The rows are grouped in 4 different ways at once. Each group adds its own fixed numbers to the row, and there is some noise. The rows also spread widely along 16 directions, which tell nothing about the answers.
Known rows, each followed by its group in each grouping:
[-22 -12 -26   0 -41   3  -4  17  18 -21   6  32   4  -5  -4  10 -43 -40
 -11 -42   2  10 -28 -10   7 -13 -22  27  -4 -14  -9 -12  -2 -23  14 -24
   7  10   3  -5  -7 -20 -12  17 -13  31 -13  23  -3]
(2) (2) (5) k_476
[  8 -10  11  -2  -8  14   5 -22  -1   1  21   8   5  14  -2   0 -13 -14
  19  15   7  11   5   8   3 -10  10  15  -1   7  -1 -13  -3  -8   8  18
 -19   2  -2 -11  -3  -9   9  -3   9   0  -5   5  14]
(4) (4) (0) k_9
[-17  16   2  -3  18  17   1  26   5  44   0 -28   5 -20 -25  20  31  17
 -19  25 -17 -30  27  -6 -33   3 -17 -11   9   2  -6   4  34  21 -15 -21
   9   2  -4  35 -32  52 -16 -16   6  12  -9 -24  17]
(1) (3) (3) k_918
[-10 -30  13   6  12 -19  -8  10   6  -4   7 -13  40 -47 -30   5 -52 -10
   0  11   0 -17 -29 -14 -24 -54 -49  -3  15   2 -11  34  37  24  -6  12
  25 -13  16 -17   1   4   0  -9  16  -9  -1  -5  16]
(1) (3) (4) k_9
[ 19 -25   3 -11   6  30  -1   3  21   3  31  18  11   8  -2  -3 -12 -25
  35  30 -23   1   8  -7 -12 -18   7  16   9  -9  10 -26   3  -5 -20   5
  -1  -9   4  24  11  13   6 -18  38  -5   7  -1   6]
(0) (2) (5) k_771
[-23 -21  10 -28  19 -10  -3 -31   5  24  35  11   7  10 -27  33  10 -38
 -30  17   3   4 -36   3  -5 -18   4  20  -7  18 -31 -34   5 -25  17  14
  10   3  38 -27 -13   6 -41  30  -7  18 -36  13  -1]
(2) (1) (4) k_30
[  2   2   6  -7 -22  -4   0   0 -24 -11  12 -26  12 -10   7 -12  16 -18
  -5 -31  10 -15  -3  15 -21 -21 -20 -14  33   7  -4   1  -3 -26  31   4
 -18   8 -10  -4  13 -17 -13 -10  -3 -13  -6   2  -3]
(3) (0) (2) k_918
[  6  14  44  -6  -6 -10  21   1   7  16  10   1  36 -22  34   6 -12 -30
 -29  27  -4 -29  -8   7 -17 -31 -36  25  54  12  -7  21  29 -36  25  10
  -5  -2 -15   1   9   2  18 -10  26 -12   8  -2   9]
(4) (0) (0) k_476
[ -7 -36  -6  13 -11  -6   8 -22  -2  18  11  -2  -4  -7 -17   8 -18  -8
  13  -3  16   2   1  -7  -4 -14  12   8 -19   9  -2 -33  11 -13 -13  16
  -6  -5   9  -2  -3   2 -20   2  20  -5 -19  25  20]
(3) (1) (1) k_771
[ 12   2  15   8  -5  -1   2 -17 -16   9  -8 -10  -8  15  17  13  45   5
  13 -13   3   6   9  28   0   4   8  -4 -11   4   1  -6 -10 -14   9   3
 -18   1 -14  21 -20  10   0  -7  16 -11   1   6   1]
(0) (4) (1) k_30
[ -3 -17 -25   1 -19 -51   5   6 -10  -8 -23   8  16 -40  13 -22 -23  -5
 -28 -36  -7 -34 -32 -25 -14 -20 -27  22   6  -4  -7   6  20  -6   8 -15
  20   7  -3   1   6   9 -15   7  -2  -1   9   9  -2]
(3) (1) (3) k_918
[ 15   2  -2  -5  38 -49   5 -45  -9   5  18  -2  17  -7  18  -9  32  -1
 -19 -31 -28  16  13  17  14   9   0  42   0 -13  12 -18 -25 -51   6  13
   9 -10  32 -15  37 -35 -28  35  -3  -9 -39  25 -15]
(0) (4) (2) k_771
[ -3  12  16 -14  25  15   0   6   6   3  21   3  -7   9   9  12   9 -16
 -16  -6  12   2 -11  -3  -8  -9 -19  -8  20 -10  12 -18   2   4  27   8
  -1   3  32  -7  -3   0 -19  33   0   1  -8   8 -18]
(1) (1) (2) k_771
[ -4   8  29   7  12  13  12  -3   1  28 -11 -16 -24  23   2  35   9   6
  -1  43  27   3 -11  10   3  16  30 -47 -20   6 -21 -20   5  10  -9  -4
 -26  18  14   1 -25  29 -10  -3  21 -10  13 -14  19]
(2) (0) (4) k_476
[ -3  -2 -10  12  20  24   6  10  13  14   5  18  -6   0 -27  10 -43   8
  22  46  -7  19  15 -17  12  12  18 -13 -27 -21  -3 -21  11  34 -32  -3
  -5  18  42 -11  -8   3   2   5   3   5   3  -5  26]
(1) (2) (4) k_476
[ -9  11 -16   1  14 -29  -7 -14  -4  -5  25  -7   2  16   4 -17  -2  -2
 -26 -14 -14   7  -8 -16   1  29   4  -5  18 -17   0 -25 -18 -32 -19 -22
   9  -6  36  -6  18 -10 -37  13 -20 -14 -12  -9  -8]
(4) (4) (0) k_918
[-21  19  13  18  20  -4   2  14   5  22  13 -22   3 -13  -9   8 -26   9
 -24  12  -2  -8   6 -31 -16  14 -27 -22  19 -13   6  -6  14  11 -23 -24
  13   1  33   2  -9  14 -32   4  -2 -13  -7 -20  16]
(2) (0) (0) k_771
[-20 -36 -15 -10  -6  -4   0 -10 -11  19 -15  12 -28  16 -22  39  43   2
 -18 -17  18 -19 -37   1  -4  -4  19  -9 -34  18 -20  -7   6  12   4  -1
  14  -6   0  19 -54  41 -19  12 -11  30 -16  15 -21]
(1) (1) (4) k_476
[ -1   1  -4   7 -25  16  13   5   2   0  -9  39  -4  12   3  11 -27 -18
   1  27  -3   2 -11  -9  11  11  12   7 -15  -4 -16   7  11   9 -11 -14
 -12  17  -8   2 -35  16  24  -8  -5  17  21  -9  17]
(1) (4) (0) k_476
[ -1   8  -2   3   3   2   5  -1  -3  -4   4  18  12   1 -11  13 -26  -3
   2  19  -2  10  -4   0  14   0  -6  17 -11 -10  -7  16   7  11   1   2
   1   8  12 -21 -17  -3  13   6 -15  15  -2  -5  11]
(3) (4) (0) k_918
[-22  15 -11  -2  23 -13 -19   8 -21  -7   6 -39  13 -25 -41  17  21  26
 -37 -19  12 -11 -12   8  -3 -13 -38 -30  13   0 -16  47   7   8  22  15
  25 -17  14 -36  -6 -16 -17  10 -41   8 -35   5 -16]
(1) (4) (1) k_918
[ -5  13   4   4  31  -4  11  -6  14   7  14 -14 -10   3   5  12   0  -3
 -15  15  16   9  -4   6   8   5   5 -19   9 -15  -5 -20   4 -29  -3   7
  -2  -6  33  -9  23 -14 -17  21  13 -15 -17  15   2]
(1) (1) (4) k_918
[ -8 -23   4 -12  13   8 -36 -15  14 -16  44   2  -1  38 -14  16  17 -41
  23 -19  -8  40 -27   4 -18  -9  15  -2 -16   1   0 -50 -31 -12   1 -14
  -8  -3   3   0 -11   9 -36   4  -1   9 -17  -5  -7]
(0) (1) (3) k_771
[ -5  -1  -4  10 -11  12  13   5 -11  15   3 -33 -24  -7  -3 -22  12  51
  -1 -29  20 -40  41 -14 -12  -8 -17 -12  32  13  49   2   3  18  17  21
  12 -46 -21  25  -1   5   5   3   9 -13 -13  31  -7]
(4) (4) (2) k_30
[  9  -3   5   3  46 -32  -9 -12  -6  -3  -8 -34  19 -26 -21   2  -4  34
  -1  19  -3  10  -6   9   6 -13 -10 -11 -15  -1 -10  31   0  13  -5  21
  13 -19  14 -43  23 -15   6  -1  -6 -11 -12  -6  14]
(1) (0) (0) k_9
[ -8  16  -2  19 -12 -24  -5  21 -30  -8 -10   1  26 -25 -30 -31 -50  27
   5   4 -40  -6  15 -28 -13  -4 -32   9  -1   7  24  19   7  76  -8 -28
   3  19 -18 -25 -30  13   6 -20 -36   5  27 -49  33]
(1) (3) (4) k_771
[ 31  39   9  23 -13   4  24 -13 -22  -7 -11  25  13  12  21 -11  -8  12
  33  51 -36  32  46  24  35  36  31  27 -22  -5   7  21 -13   4 -19  -7
 -37  26 -33 -11 -12 -13  57 -32  -7  -2  25 -28  41]
(0) (4) (0) k_918
[-13  -7   2  -9  65 -17 -17 -12   3  36  28 -26  19 -23 -31   9  26   6
 -11  -3 -22   0  12 -13 -30  -4 -25   4   5 -14   5 -26  13   8 -15  -3
  25  -2  56   2   2  17 -59  21  -1  -4 -39  -9  -7]
(1) (1) (3) k_918
[  2 -14 -13  -9  25  13  -9  31   8   9   2   8  12 -20 -32  11  -9  10
  15   6 -25 -12   3 -17 -22 -34 -25  15 -10 -12   9   8  14  52   5  -2
  20  -3   8   6 -19  24  -2   4   1  22  -1 -10   5]
(0) (3) (4) k_476
[ -4  -5 -13  -3 -13  11  16 -11   3  17  28  -2 -11   3 -12 -11 -17  -5
 -11  15   8  -9  11 -13  -3   1  11   1  19   6  -2 -32   5 -22  -7  12
  -7  -4  14  -8  17 -13 -16   6   8 -12 -16  18  14]
(2) (4) (1) k_9
[ -2 -25 -17  15 -32   6  25 -13 -14  16 -17  10 -21 -15  -2  -8 -18   7
   0  -7  23 -28   3 -19   3   2   7  -8  -9   0  -8  -4  20   2 -10   8
  -2   3   9  17 -18  12   0  -4  21  -9   4  24  17]
(2) (4) (0) k_30
[  1  13   3 -16   6  25 -10   6  -9  -9  35 -14   6   6 -16  -5   6  -2
   5  23   2   0   9   7  -8  -8   2 -26  19   4  -6   5  -7   2  11  18
 -16   0   2 -22   7 -13   2 -12 -12  -6  -4 -10   6]
(4) (3) (3) k_771
[  3 -16 -17  18  -6  -5  -8  -1 -11 -41  25   8  21 -21 -12 -13 -10   0
  33 -45  -7  13  17   2   8 -20 -30   8  12 -23  32  37 -16  -4 -12  12
  22 -27   0   4   8 -44  16 -14 -11 -12 -28  18 -15]
(2) (1) (4) k_918
[ -3 -14 -10  28 -39 -39  13 -29 -13 -24  -9  -5 -25  17  25 -29 -33   6
   5 -36  25  13 -15   1  21   7  20 -14  -8  13  14 -29 -26 -34   2   7
 -25 -12  -9 -25  26 -35   0   6   5 -29   6  34   6]
(0) (2) (1) k_476
[ 11  23  20  12 -31  18  19  -7  10 -27   5  34 -10  37  52  30  13 -31
   6   4  20  30  -6  36  35  16  21  11  -4  -4  -1  18 -20 -56   9   5
 -26  -7 -33  14 -15 -23  50  -5  10   4   6  20  -2]
(4) (1) (0) k_771
[ 17   5  15   8  14  26  12  -3  -3  -4  19   5 -12  24  -5   6 -12  17
  43  28   9  22  29  12  21  -1  15 -10 -11 -10  30  -3 -14  25  -8  27
 -18  -7  11 -12  -2 -14  23   2   8 -13   2   3  11]
(3) (3) (4) k_771
[-13   2 -14   2 -11 -52   1  -6 -15 -10 -30 -21 -10 -12  -7   0   6  29
 -37 -45  10 -11 -28   8  11 -11 -12   7 -14  17  -5   9  -6  -4  35  -5
  15 -17 -19 -29  -2  -9 -13  25 -28  13 -15  21   0]
(1) (0) (4) k_30
[  9  -4  -3   5  -9 -24  21 -20 -17  25   8 -17   9 -24   7 -26  11  24
  -4 -12 -13 -21  40   4  -5  -8 -13  28  21  12  23 -12   7 -21   3  21
  -3 -10  -6   4  26 -17  -3  -1  14 -19 -17  22   5]
(3) (2) (1) k_9
[  3  10  38  14   1  -4   9 -26   0  24  -2 -18   4   4   9  12  -2   2
  19  37   3  15  19  19   3  16  19  -5 -20  18  -4 -21   0  -5 -16   2
 -32  19  -8  -3  -7  11   5 -16  28 -16   8 -12  35]
(2) (2) (3) k_9
[ -4  19  -5 -10  16  -2   2  20  15   5  20  12  15  -7   0   8  -6 -17
 -30  33 -26  -2  -9  -9  -1   1 -15   8  21 -13 -19  13  11 -19 -19 -11
  20  -9  22   0   7   2  -5   3  -1  -2  -3 -10   7]
(2) (3) (1) k_30
[ -4  -3 -19 -15  -1  29  -6  16  -4   4  14 -13  -1  -7 -34   5   3  -2
   1  25  -5 -13  -1  -2 -17 -13   7 -26  -4   3 -27 -11   8  10   7   3
  -7  10  -2  -7   0   8 -11 -16  -3  12  -5  -5  15]
(0) (2) (4) k_771

New rows. What belongs after each?
[  9  -1 -17  -5  -3  20   6   3   2  -9  16  -5 -13   3  -8  -4  28  15
   5  -7   2  -6  21  11   2 -10   9  -1   9   0  18   3 -10 -11   8  20
   4 -30 -27  10  12 -15  16  -5  -1   3 -21  24  -5]
(1) (1) (4) k_771
[ 10 -33 -14  -3   3 -14  -3   1   7  -2 -10  10  21 -24 -24 -11 -27   1
  17   7 -23  -5  -4  -5  -2 -34  -6  29 -15  -1  -1  10  12  16  -5   8
  10 -11 -10 -15  11   1  14 -11  10   9   3   2  17]
(1) (3) (5) k_476
[ 11 -21 -19  -6 -16  -8  18 -35 -25  16  -9  -3  -7 -12 -14  10  28  -6
   1   1  10  -8   4  32  10  -8  33  10 -29  10 -39 -16   6 -38  18  25
 -26  22  -4 -10   4 -12  -8  -2   8   8 -23  28  18]
(0) (4) (4) k_918
[  9  19  16   1 -18  35   7  16  14 -12  10  33  -1  25  18  -2 -38 -36
  17  14   0  16  -4  -5  -1  -4  -3   8  12 -15   8 -18   1  12  19 -16
 -30  29  -2  -6 -14   0  17   4   4   9  29 -12  15]
(1) (4) (0) k_476
[  2 -11  15  22  45  -4 -20  11 -13 -13   0  -9  17 -10 -17  20  -1  22
  30   5  -7  13  -3  -5  -3  -6 -27 -42 -14 -27  11  47  -4  48 -36   2
  22 -10  39   5 -25   9   5 -13   0 -19   4 -24 -12]
(0) (3) (4) k_476
[  5  -1 -26 -15 -21  -9  16   9  -8  22  -9  32  -6  17  16   0  23 -22
 -25  15 -35 -22 -14 -15 -10  27  24  23  -6  -4 -29 -24   7 -17 -27 -45
  -1  27   2  40 -28  48 -16 -11  -5  14  21 -26   4]
(3) (0) (0) k_918
[  2   3 -37  -5  23 -34 -22   7   1 -35   1  -5  -1  11 -18 -21 -29  22
   6 -12 -21  26 -25 -11  15   8  10  -7 -26 -18   3 -19 -32  17 -11 -17
  13  -4  22 -39  29 -19 -17  16 -29   3   5 -10   2]
(3) (2) (4) k_918
[-21  -5 -26  24 -19 -28 -16 -15 -26 -28   9  -6  14 -14 -37 -12 -26   5
  -6 -47  -3  22   3  -7  17  14 -17  -3 -12 -12   4  18 -18  -6 -12 -12
  13   0  13 -32  -4 -41 -21  -1 -48   5 -30   4   1]
(1) (4) (5) k_771
[ -3  -7  -3  10 -34  14  12 -15 -26  -2  14   4 -22  24   8 -22  10 -13
  17 -25  10  -3  14  -6  -8  14  11 -30  17   0  12 -23 -11 -10  -8  -6
 -32  15   8  15 -12  -7 -11 -15  -3 -22   6   0  -2]
(1) (3) (0) k_476
[ 22 -16 -21 -21  52   2   5   4  14  26  10  -3  12 -44 -12  -6  16  -2
   2 -15 -19 -14  16  -5 -25 -39 -21  28   9 -35   2 -32  21  -5  25  19
  12  12  46   3  43 -10 -38  32  24   2 -29  26  -3]
(1) (1) (4) k_476
[ -4  -5  -9   4 -15  28   0   4 -10  -6 -11   7 -26  20   6  28  22  -7
   1 -18  38  -4 -22   7   7  14  16 -44 -16 -16 -26   7  -3  -8   5  -1
 -13  13  16  17 -32   7  -3   1   0   5   3  10 -15]
(4) (4) (0) k_476
[ 41  -7  -2  -8 -29  11   9  25  10 -17 -20  26   4  -7  27 -10 -16 -13
  41  -9 -14   3  -2  14   0 -38  -6  38 -11  -5   7   0  -1  17  24  -2
 -21  14 -45  12   2   2  38  -9  29   9  34   2  20]
(2) (0) (1) k_9
[  6   1  13  -1   5   1  31 -22   2  34  16  18  -1  12  28   2  12  -8
 -25  46  -3 -27  10  -7   4  22  20   9  27   0  -6  -7  16 -40 -26   8
  -3  -9  18  25   1  16   9  -2  26 -18   3   5  -2]
(4) (4) (0) k_476
[  1   5   0  -7  45  -8   0 -16   7  14  16 -12 -26  28  15   3  42  17
 -15  -1   0   1  -1 -10  -1  24  13 -18   7 -12  14 -28 -18 -15 -19   1
  17 -30  35  19  14  12 -29  20  12 -23 -15  10 -20]
(2) (1) (0) k_30
[  6 -26 -32  -8  -7   9 -11  -7 -27 -14  27  25  14  -7 -43 -19  -5   3
  19  -5 -22   1  15 -11   5 -13  -2  10  -1  -5   4  20  -6  23 -11  20
  13  -4  12 -21 -11 -22   8 -11 -35  10 -17   2 -11]
(1) (4) (1) k_476
[ -1  15   2  13  -3 -18  17 -10 -37  23  -3 -10  21 -39  10 -22   3  -3
 -16 -10 -13 -22  23 -13 -17  14 -30  -9  23 -18 -12  -5  21 -15  -4  -9
  -8  44  46   6   3  -6 -34  -7   1 -29   2 -13  11]
(3) (2) (0) k_30
[  7  -6 -27  -4  12  21   5  10  -9  19 -12  15 -12 -19 -23  14   9   9
  13  -1  -9   0  14  -9  -3   3   7  10 -41 -21 -13 -12  10  34   1  -2
   0  30  17   4 -24  16 -15   9  -3  24  -8  -1  18]
(2) (1) (0) k_771
[ 14  16  -4  -1  -2   9   4  16   8 -13  -7   7   1   3   3  -8 -13  13
   6   8  -5   0   8   4  12  -8  -8  14   7  -9  17  13   2  17  13  -2
   1  -9 -21  -7   5  -1  26   1  -2   9  12   0   5]
(1) (4) (5) k_918
[-11  -2  -1  14 -55  -5  30   4  -2   7 -49   5 -30   3  35  31   9  -4
 -14 -43  41 -23 -24  18   9  -4  -2   7 -23   9 -11  -4  16 -25  34 -10
 -21  11 -34  29 -36  21  11  11  19  19   9  34   4]
(3) (2) (0) k_918
[ 14  -7  10 -11  41 -28  25 -38  -6  40  23  22  -2  13  18 -13   9  -9
 -11  36 -28  -4   9 -16  -3  11  13  37   8  -1  11 -51   7 -12 -15   7
  -3  10  51  -3   8  19 -26  26  18 -16  -5  -2   0]
(0) (1) (0) k_918
[  7   7  -2 -13   5  27   7   0  -5   4  37   3 -11  20  -8  -2  14  -4
   2  35  -2   1  14   1   5   7  19 -20  17  -1  -3  -5  -8  -9 -17  19
 -11 -10  17  -7   8  -9   3  -8   1 -14  -4  -1   1]
(2) (3) (1) k_771
[ -4 -12 -15  -3 -10  -3 -13   1  -2  -4   6 -18  -2  11 -13   2   8 -10
   6  12  -2   2 -16   1 -10   9  32 -31 -11   2 -30 -13  -6 -19 -29 -19
  -9   3  -8   8   2  16 -16 -29   2  -6   5 -16  17]
(3) (0) (3) k_918
[  0 -28 -20  -6  -1  -9   2  -9   1   2   5  14 -16  13  -8   9  13  -4
  -7   1  -4  -9 -26  -8  -2  -5  22   3 -20   7 -10 -19  -5  -6 -10   0
  11 -15  -4  11 -10  21  -9   3   4   8  -6  11  -5]
(0) (1) (4) k_771
[ 16  14 -12 -12   1  -1  10   0 -19  18  -8  -9 -17   6   0   3  54  28
  -9   1 -17  -9  24  17   6  12  20   8 -14   9   0  -4 -13   1   5   2
  -8  -1 -21   6  -9  10   1  -3  -9   8  -7  -2   2]
(2) (0) (1) k_771
[  2   0  -6   5 -26   2   8 -17 -27 -16   4  41 -10  31   1  21  13 -10
   5   6   3  17 -12  15  34  24  24   4 -28   1 -15  19 -18  -3  -7  -1
  -9  17   3  -3 -44  -7  21   0 -27  12  -1  -2  -9]
(0) (4) (4) k_9
[ 12 -19 -35 -23 -13  -6  -7 -23 -27  -6  -5  19 -11   9 -15  -3  36  -5
  12 -34 -11   6  -5  15  14   5  28  20 -40  -3 -19 -18 -21   1  15   3
 -10  25   3 -10 -16  -3 -14  11 -24  25 -15   8  -5]
(2) (4) (3) k_918
[ -2   2 -31  15 -27  14  17  17  -9 -12   1  10 -19 -23   7 -15 -22   2
  -7 -19  21 -19   9 -22   3  -2 -11 -16  13 -17   7   4  12  -4   9   7
  -2   6   4   3   4 -19   1   7  -2  -7  -8  30   0]
(0) (1) (3) k_771
[ 12   3 -34  12 -40   6  27  31 -13   3 -60  18 -10 -42  15   6  -3   7
  -2 -20   4 -29   0   6   6  -7  -8   4 -32 -19 -29  15  28   8  21 -13
  -9  41 -16  28 -22  11  14  -2  15  19  18  20  23]
(0) (2) (4) k_30
[-12   4 -14   4  -5   5   3  -3   1  -8  24 -11 -16  18  -3  -4   3  16
 -13 -23  18  -9   6  -8   6   5  -7  -8  25  -6  25   1 -11 -17   1   9
  12 -37   3   3   6 -13  -6  10 -13  -6 -23  24 -17]
(3) (4) (0) k_918
[-13   0   7  -7   8   4   1  -3   3   8  37  -7   4   7  -7   7  -9 -19
 -22   9   6  -8 -11 -16 -16  -4 -11 -12  31  -5  -6 -16   4 -24  -5   1
   4  -6  30  -7   6  -2 -29   5  -3 -11 -14  -2  -2]
(3) (0) (0) k_771
[-11  -3 -15   6  14   4 -21  24  14  -6   5 -15  19 -21 -40   2 -22  20
  -3  23 -22  -9  -5 -22 -16  -6  -9 -15  -3  -7  -9  22   9  32 -30 -20
  36 -25  -8   5  -7  22  -2 -23  -5   8   1 -21  22]
(2) (4) (4) k_30
[  3 -21 -13   9  29 -17 -13   4  -7 -30 -15 -14 -25   7 -15   2 -10  49
  25 -18  26   4 -26  -6  14 -23  -2 -32 -29  -3  25  19 -17  58  12  25
  18 -37   2 -27  -2  -1  14  16  -7  -4   2  18 -15]
(0) (1) (4) k_918
[ 15 -41 -16 -23  -4  15 -16  -6  16 -16  12  32  -1  24 -15   9   1 -34
  29 -10 -11  13 -35   4  -3 -25  25  18 -29  -9 -18 -29 -16   2   4  -3
  -2   5   1   6  -8  12  -6   3  11  22   2   4  -3]
(2) (4) (4) k_476
[ 20   9 -15  11  -2  11   8   5 -18 -12   1   5  -4  -5  15 -16   4  -3
  22 -13  -9   9  20   1   1  13   1 -18  -2 -32   1  -4  -9  -5 -10  -6
 -23  26  19   9  10 -16  -3 -10   7 -20  10  -6  10]
(0) (3) (0) k_771
[  3  12  -1  -1 -19 -16   3   7  12 -12 -24   7  -2  13  26  -4 -10   7
  -4 -16 -10   0 -16   5   5  -8   3  28 -11  11  10  -7 -13  -1  26 -15
  -9 -10 -46  -5  -1   9  21   6   0  20  20   3   8]
(4) (2) (0) k_476
[ 11  13   5  -4 -13   7  23  -7 -17   3  11  32 -19  24  23 -27 -22   7
  -5  19   4 -20   8 -25  10   8   4   3  23   3  30 -15  -2  28  17  11
 -17  12  13 -14 -10   3  16  18 -11 -12  23   2 -10]
(0) (4) (3) k_476
[  1 -23 -31   1 -17   0  11   9   2  15  -8   9 -24  -1 -24 -26 -46  24
   3  23  -3 -24  -2 -36  -5 -15  17  11 -13  14   8 -36  16  41  -2   2
   5 -13 -10 -12  -5  26  -1   7   7   6  14  12  29]
(0) (4) (1) k_30
[ 24  21  39  -8  16  -3  15 -10   8  18  -5  -9  16  -4  40   7  15 -12
  -4   8   3  -7   1  21 -12 -19 -17  21  20  -3  -2 -12  12 -19  37  11
 -25  17  -3   5  11   8   3  13  36 -12  13  -1   9]
(4) (4) (0) k_9
[  6 -53 -41  -9   8 -23  -8 -14  -7  -5 -22  13 -18  -2 -17   1   4  -1
   9  -9  -3  -2 -44 -14   5   1  32 -14 -54 -11 -42 -12  -4   7 -33  -4
  16   1  33   2  -6  23 -22   2  11   1   5   5   6]
(2) (3) (0) k_30
[-13   2  11  -8  18   2  -1   4 -18  24  21  -1  21 -25 -26   1 -21  -2
 -16  25  -5 -28   2 -24 -22 -20 -40   2  25   2   1  10  31  40  12   8
  10  18  33 -18 -26  21 -16   8 -12   1  -5 -16   3]
(0) (4) (3) k_918
[ 13  -7   9  15 -17   5   2   0  -4 -32 -16  -5  -2  -6  15  18   9  -4
  17  -7  32   8 -16  29  16 -18   0 -22 -13  -2 -10  43  -6 -20  13  23
 -11 -14 -35  -2   1 -18  37 -20  18  -8   5  23  -2]
(0) (1) (5) k_771
[ 12  -8 -39  -9  -9 -22  20  -6   6   1 -27  15 -21 -18   9 -14  -4  21
 -15 -42  -4  -8   5   1  23  -7   7  52 -25  -9  10 -21  -6  -9  34  10
  11 -11  -6 -10  21 -19  -5  47  -1  24 -20  51   6]
(2) (4) (2) k_30
[-11   5   6  11  -9  12   8   9   2   5  -3   5  -5   3  -6  11 -12   2
   1  14   1   0   3  -3   1   0  -7  -3  -5   1   1  11  13  13  -6  -6
   0  -6  -5   3 -27  13  12  -5   1   6   4  -3  19]
(1) (3) (0) k_30
